The groups are shells around one centre, one inside the other: the same stretched ball of 6 dimensions in 7 sizes.
Known rows, each followed by its group:
[-35  42  30  59   0 -16 -37 -49  25  20  57 -12 -29  -4]	Q_10
[-15  -2  11  44   1 -37 -17 -19  -9   6  21  24 -26  23]	Q_947
[ 17  28  17  -3   9 -26 -11  25   6  76  -8   4 -16  19]	Q_42
[  1   0  25  32  15 -10 -21  22  -6  14  28   2  44 -19]	Q_41
[ 65 -21  20 -23 -22 -40   3  16  -7  18  -8  50 -51  26]	Q_10
[ 18  30  27   8  18 -16 -31  28  14  45  29 -12  37 -24]	Q_205
[-13  33  29  38  17  -9 -35   2  16  31  45 -18  32 -25]	Q_42
[  9  19  40  21  -2  -2 -16  -2  13  36  30  -1  -5 -12]	Q_979
[ 34   5  57  16   8 -14 -27   4  15  20  52   9  26 -29]	Q_205
[-18  25   8  42  15 -13 -41  10   8   0  47 -20  47 -35]	Q_205
[-14  21 -20  16   4 -19 -13  31  -9  37 -14  -6  -1  11]	Q_10
[-26  29  29  49   7 -20 -28 -28  13  33  39  -3 -17   5]	Q_621
[ 21   3  44  19 -14 -21  -9 -24  10  26  27  26 -49  14]	Q_42
[ 43   0  12  -6 -12 -41 -17   6   4   8  15  29 -31   8]	Q_41
[ 40  -5  23  -2 -11 -52  -9  -8   1  27   8  43 -58  35]	Q_42
[ 26 -13  24  12  17 -37 -16  30 -13  24  13  26  28   4]	Q_947
[ -2   3  13  27   3 -41 -13  -6  -7  31   8  24 -31  31]	Q_621
[ 34  12  45   4   1 -22 -16   2  14  44  26  15 -14   0]	Q_621
[-16   2  21  45   3 -27 -17 -17  -5  16  24  17 -18  16]	Q_41
[ 14  15   9   5  16 -42 -16  26  -4  57  -4  14  -3  23]	Q_41
[ 38 -10  22 -10   6 -20   5  47 -16  55 -20  24   5  16]	Q_947
[ 11  17  10   4 -11   1  -3  22   2  41  -6  -2 -17   0]	Q_41
[ -2   2  34  37  18 -32 -21  -1  -4  32  28  16  11   9]	Q_10
[  8  34  14  10 -12 -18 -18  -9  19  39  16   0 -45   7]	Q_42
[  8   1   1  21 -15 -14 -17   4  -1 -14  21   9 -10 -11]	Q_947
[  5  19   1   4   1 -13  -4  31  -5  57 -18   1 -13  16]	Q_621
[ -5  21  13  20  10  -2 -14  29  -1  45   5 -11  21  -8]	Q_621
[ -3  20  37  35 -10 -11 -19 -30  16  22  38   5 -37   1]	Q_621
[ 29   1  29  12 -15 -27 -15 -15   9   9  28  25 -39   5]	Q_979
[  8  14  18  25  10 -26 -33   7   8   7  41   1  23 -19]	Q_979
[ -5  13  29  42  18 -33 -38  -9   8   9  53   4  25 -13]	Q_42
[ 36   8   6 -13 -11 -36  -6  17   1  40 -11  24 -44  25]	Q_979
[  9 -13   3  25  -3 -52 -18  -7 -12  -7  17  36 -26  24]	Q_10
[ 18   1  25  29  -2 -40 -36 -19  10 -20  56  19  -4 -13]	Q_10
[-20  43  18  36   7  -4 -34  -5  20  31  39 -25  10 -22]	Q_947
[ 50  -7   1 -26  -6 -40   2  43 -12  45 -28  33 -26  29]	Q_41
[ 10  15  28  11  18 -17 -12  30  -2  64   3   3  18   5]	Q_947
[ 48  -1  23 -22 -17 -31  11  16  -4  64 -26  39 -68  44]	Q_205
[ 33  11  21   0 -18 -24 -14  -6  13  16  20  18 -42   3]	Q_41
[ -4   7  28  35  15 -15 -23  10  -1  21  31   2  30 -13]	Q_979
[-13  13   0  25  -3 -30  -6  -1  -8  43 -10  15 -44  37]	Q_42
[ 48  -5  13 -12  -9 -30 -12  24   0  12   8  24 -11  -1]	Q_979
[-14  18  23  40  14  -7 -26   8   3  23  33 -10  30 -18]	Q_979
[ 24  27  22   7 -16 -24 -25 -17  24  17  34   6 -41  -5]	Q_205
[ 67 -22   8 -35 -15 -17  10  59 -16  27 -27  32  -7   6]	Q_205
[ 51 -24  -6 -26 -10 -28  11  59 -26  28 -37  36 -10  22]	Q_205
[  6  13   6  19 -21 -18 -15 -14   8   3  19  10 -45   5]	Q_947
[ 51   0  25 -12 -14 -27 -11  12   7  19  14  25 -27   1]	Q_621
[-29  29  16  53  20 -14 -43  -4  11   8  54 -20  42 -29]	Q_10

New rows. What belongs after each?
[  4   0  22  33  21 -48 -30   2  -4  17  33  20  17   7]	Q_10
[ 30   2  24   4 -19 -35  -7 -15   6  24  10  33 -65  26]	Q_41
[ 56  -7  32  -6  -8 -37 -21   7   8   1  33  30 -10  -9]	Q_947
[ 14 -11  -4  15 -12 -26 -11  14 -12  -9   7  22 -12   5]	Q_42
[-12  16  33  44  -9   0 -21 -26  13   6  45  -2 -15 -14]	Q_41
[ 50 -11  19 -11  -4 -23 -10  35  -4  13   8  23  10  -9]	Q_979
[ -9  14  18  36 -20 -12 -14 -31   9   6  27   9 -51   7]	Q_947
[ 11  19  48  24  18 -23 -26   1  12  48  37   4  15  -6]	Q_10
[-20  22  22  38  15  -3 -20  11   1  41  20 -12  23  -8]	Q_41
[31 -1 34  3 -5 -4 -3 22  0 35  8 14 -2 -5]	Q_979
[ 24   8  42  21  -4 -28 -26 -19  16   9  48  17 -17  -8]	Q_621
[-13  29  13  27  -8  -9 -15 -10  10  38  13  -4 -34   8]	Q_979
[ 21   7  12  -1 -20  10   4  25  -1  30  -9   3 -20  -4]	Q_205
[ 51   1  47 -13   6 -18  -4  32   2  62   4  21   3   4]	Q_205
[ 50  -4  33  -2  -6 -51 -21  -7   9  12  31  38 -32  11]	Q_947
[ 19  18  -3  -1   7 -52 -21  18   0  43  -1  17 -21  25]	Q_42
[ 42  -6  -9 -20  -5 -52  -4  35 -13  34 -24  35 -32  34]	Q_947
[ -2  25  28  23  11 -19 -18   5   7  56  15   0  -5   8]	Q_979
[ 10  -1  -2  10  13 -24 -13  44 -17  26  -5   9  30   1]	Q_41
[ -3  23  20  34   3 -33 -37 -20  16   7  48   3  -9  -8]	Q_621
[ 22  15  25   2   1  11 -11  40   5  38  10 -11  31 -28]	Q_10
[ 64 -27  27 -18 -13 -21   0  35 -10   8   3  37  -3  -3]	Q_947
[-16  24  20  37  17 -24 -28   1   5  37  28  -4  12   0]	Q_979
[ 21  23   2  -6   2 -25 -16  30   4  47  -3   2  -8   6]	Q_621
[ 42   8  37  -4 -13 -11 -11   7  14  27  22  14 -20 -10]	Q_41
[-25  17  19  51   7 -36 -28 -30   5  19  36  10 -23  16]	Q_41
[ 16  10 -10  -4   3 -54  -5  22 -12  58 -28  28 -44  51]	Q_205
[-18  11  27  53   8 -11 -34 -13   6  -8  55  -5  26 -26]	Q_41
[ 39 -16  30   0  -6 -20   0  21  -9  25   3  31 -11   9]	Q_979
[ 16  22   0  -3 -11 -15 -10  20   5  38  -6   2 -27   7]	Q_41
[  4  16  36  36  -5 -35 -32 -40  19   6  54  16 -35   2]	Q_42
[ 33  -2  30  11   4 -50 -25  -5   5  13  34  31 -12   8]	Q_41
[ 62  -7  -2 -32  -2 -35  -8  58  -9  24 -13  24  10   0]	Q_205
[ 56  -9   8 -20  -7 -42 -11  32  -5  17   0  32 -13   9]	Q_41
[ 41   5   8 -16  -1 -17  -8  46  -3  36  -7   9  10  -5]	Q_621
[ -9  22   5  32 -16 -25 -25 -29  13   0  32   5 -47   5]	Q_10
[-28  13  29  59   0 -15 -24 -34   5   9  43   5 -17   2]	Q_42
[ 10  17  42  24  -6  -9 -16 -15  15  32  33   6 -23  -4]	Q_979
[ 38  22  14 -13 -13 -31 -14   5  15  40   7  14 -46  12]	Q_947
[-17  29  11  39  14 -20 -38   1  11  15  41 -14  25 -19]	Q_41
[ 20  26   9  -8   4 -18 -10  33   4  65 -11  -1 -10  10]	Q_41
[ -8  35  -3  11  -7  -4  -9  14   6  52  -9 -12 -28  10]	Q_10
[-13   5  32  49   7  -5 -27  -7   3  -2  48  -1  27 -24]	Q_41
[ -9  31  -3  24   2 -43 -29 -10   9  29  18   4 -32  18]	Q_42
[ 13  15 -22  -3   6 -41 -17  39  -9  33 -14   8  -2  16]	Q_205
[ 18  -4  41  22   6  -5 -14  15  -1  20  29  10  26 -18]	Q_41
[  3  11  11  11   8   7  -5  46  -9  46  -8  -9  31 -11]	Q_10
[  2  21  13  14  10 -34 -13  10  -1  61  -3  11 -22  28]	Q_621
